The first 5 rows are patterns. Each new row is the sum of 2 different patterns, raised or lowered, with some noise. Before adding, each is slid sideways (what falls off one end comes back at the other) and multiplied by a number that may be negative. Names go in the order of the patterns.
Known rows, each followed by the names of its patterns:
[ -1   8   8   3  18 -12  -3   4   2 -14  12  12   7  -2  -1  -8  -7   6
   2  -8  -3   1  14   5   4  -6   8   5  -5  -4   3  -5   7  -1   4 -16
 -19   2  15  -7  -2  -3   4] -> Q
[ -6  15   0   2  -1 -11   2  -3 -12   4   0   3 -14   8   3   9  -6 -13
   1   6  12 -11  12   2   4 -13  19  -1  14  16  18  -7  -1   0 -16   9
   4   4 -17   1 -10   3  -4] -> E
[  6  13   1  -5  11   7  -4  -2   9  10  -9  -1 -12  -4  -5  -2 -13  -1
   5 -12  -1  13  11   8 -11  -7 -17   3   2  -1  -5   3   0  -7  -1  -2
   1  -4  -3 -11   5   5  -5] -> R
[  5  -3   4  -2  -6   8  -6  -9   1   5   5 -14   1   1   6  -9   1  -2
  -6  -1   5   8  -7 -16  -2  11   4  13   5 -17   3   2  -8   8 -10 -11
  -6   9  -3 -10   4   3   3] -> P
[ -9  16  -9   4  -2   1   3 -24  10  -9  -6  -2  -6  -6  -3  14  11   4
   2  -3  -3   0 -12   1  -3  10   1  -1   8  -1  -1 -10  18   3  -7  12
   5  17   7   0   0   9  -7] -> A

New rows. What belongs after each?
[18  6 22 12  3 12  3 -5 12 11  1  9  9 17  9  0 14  7 31 14 13  7 28 10
  7 26 12 -5 -6  8 31 18 17  4 -1  8 25  6  8 23  5 19 17] -> R P
[21  2 15 18  9 -4 24 14 24 13 23  6 14  5  2 15  9 14  3 18  0  2  7 15
 23 20 16 -2  5 14  3  8  7  4  9  7 13  5 20  9  4 16 13] -> E P
[  1  12   7  17  -8   2   2  15   9  -5  19   9  14   1   2   8   2   0
  15  13   5 -13  12  17  17  14   3  -3  14  18  -6  22   2   3  -4  28
   6  10  21  22   6  11   6] -> E P
[-14 -12 -32 -19  -7 -13 -21   0 -12 -20 -27   5 -21  -8  -6  -6 -23 -22
 -16 -27 -15 -10  -8 -33 -21 -30  -6 -22 -25 -10 -12 -17 -17 -23 -16 -24
 -34 -10  -7 -14 -37 -15 -24] -> E P
[-16 -13   2 -12 -33 -11 -14   5 -17 -18 -10  -4 -22 -15  -9 -19 -14   1
   5 -14 -45  -1 -18 -15 -19 -17 -26 -24  -6 -23   0  -9 -21 -19   0 -34
 -25 -23  -4 -12  -7  -2 -19] -> Q A
[ 19  20  -6  18  13   8  18  12  10  28   7  14  -3   9   6  21  -2  15
  21  15   6   8  26   4  23  -1  20  -1  14 -11   7   5  24  11  11  19
  -1  13   9  20   9  20  20] -> Q E
[ -4   7 -37 -26 -12 -13 -23   1  -1   6 -16  -9 -29 -19  -6 -18 -19 -15
  -3 -15 -10  -2 -30 -10 -24 -24 -16 -10 -26   1  -5 -23 -19 -34  -9   1
 -22   8 -25   0  -7  -3   1] -> Q A
[ 24   3  22  -2  14  15   2  29  -3  12  16   7  16  19   6  -1   5   3
   2   8  22   7  19   3  19  -2  10  14   1   6   3  23   4   7   6  -6
  -7 -12  15   7   6   6   9] -> P A
[ 6 19 13 10 13 17 10 14 18 14 16 30 13  7  4 14 13 26 33 23 -2 16 11  2
 25  7 -2  7 22 21  9 20 13 22 21  8 15 14  5 26  8  9  4] -> Q P
[-20  -1  -6  -2 -19  -5 -15 -27 -11  -3 -20 -11 -17  -6  -7 -11   0  -2
   1 -24 -18   3 -10 -23  -7   5  -6 -11  -7 -16 -20 -14  -4  -4 -11 -19
  -4 -17 -12  -3  -8  -9  -7] -> Q P
[  5 -13  17  -7   5  -5 -13 -11  11  18  -7   8  -1  -3 -19  20  -2   5
  11  16   0   1  -1 -21  12   5  -1 -21   1 -16   5  -7  -5   0 -16   1
   8 -17  -2  -8 -11   1   4] -> Q E
[-38  -4 -18  -8 -22 -28   2 -20  -2 -19  -6 -10  -9 -24 -14 -26 -10  -6
   0 -19 -17  -7 -29  -8 -22 -13 -28 -23 -24 -14 -12 -35  -8 -11 -24 -21
 -38 -20 -19 -27 -21 -11  -7] -> E A
[-28 -19 -16 -36 -15 -23 -11 -26 -17 -38 -21 -34 -30   8 -22 -20 -15 -37
 -10 -14 -28 -24 -18 -11 -37 -15 -21 -15 -23 -36 -17  -9 -14 -27  -1 -19
 -20 -38   9 -22  -7  -9   5] -> E P
[10 -9 12 18 14  4 22 23 -1 -1 33  1 18  8 20  6 10  3  6 27  0 24 -6 15
  3 11 30 -2 32 17 16 16  9 16 -5 -9 10 10 17  3 18 26 19] -> E A
[ -6  -6  11   7  -1  -7  21   7  15   7   5  13  -8  -1  11  -2   4   5
  12  19 -11   6   4  21 -10   3  -5   3  14   8   8 -10  -2  -6  14   6
  26  -5 -10  -3  -5 -17  18] -> E P
[ -6 -26 -32  -6 -11 -19 -36   2 -10   7 -14 -20 -11   4  -2 -28  10 -10
 -22 -36  -3  -3   6  19   1 -22 -13  -9 -31  -5  -3  -9 -28 -14 -19  -8
  -7 -23  -6  -8 -17 -26 -24] -> E R
[ -4   8   0  -3  15  17   2  12  13   8  17   6   6  17   6  34   7  18
  11   4  21  30  15 -13  -4  -5   3  28  10   8  29   2  22  11  14   3
   5  19   8  16  -9   2  18] -> P A
[ -3   3   3   6  10 -11   2  -2  -1 -18  16   2   1 -11   0  -1 -10  -2
  -9  -3 -14  -5   7  10 -12  -9  -5 -10 -19  -1   0  -8  14 -10  -2 -20
  -8  -2  17 -12  -2  -2  -9] -> Q E
[ 18 -15  -6 -20   6  -6  -6  -8  -3   8 -35  -9  -2 -16  -3 -24 -11   3
 -10 -15  -2  13 -27  -1 -19  -1   3 -11  10 -25  11 -12  -7  -5  10 -20
 -19 -29 -23 -23   2  -4  -7] -> E A
[ -5   1  -9  -9   4 -12  -8  -2   5   4  -9   6   9 -11  -6   0  14 -17
  -8 -20  -3   2  -7 -18 -15   7 -23  -7   1  14 -13 -11 -20 -29 -16   3
  -4  -7  10 -11 -13  -8   7] -> E R
[  8  -3  13  10  -2  16  15   3  -1  18   2  17 -13  14   2  24  18  15
   3   8   9  -3  12  12   7 -12  13  -7   3   4   5  23  -4   9   7   2
   2   5  -6   5   6  12   1] -> E P
[-18  22   6  18   2  -7  28   5  26   3  20  15  17  -2  12  -3  17  21
  27   4   7  18  -7  18   3  11  -7   2  -1  12  13 -13  18  13   0   3
 -17   3   5  -4   4  14  16] -> E A
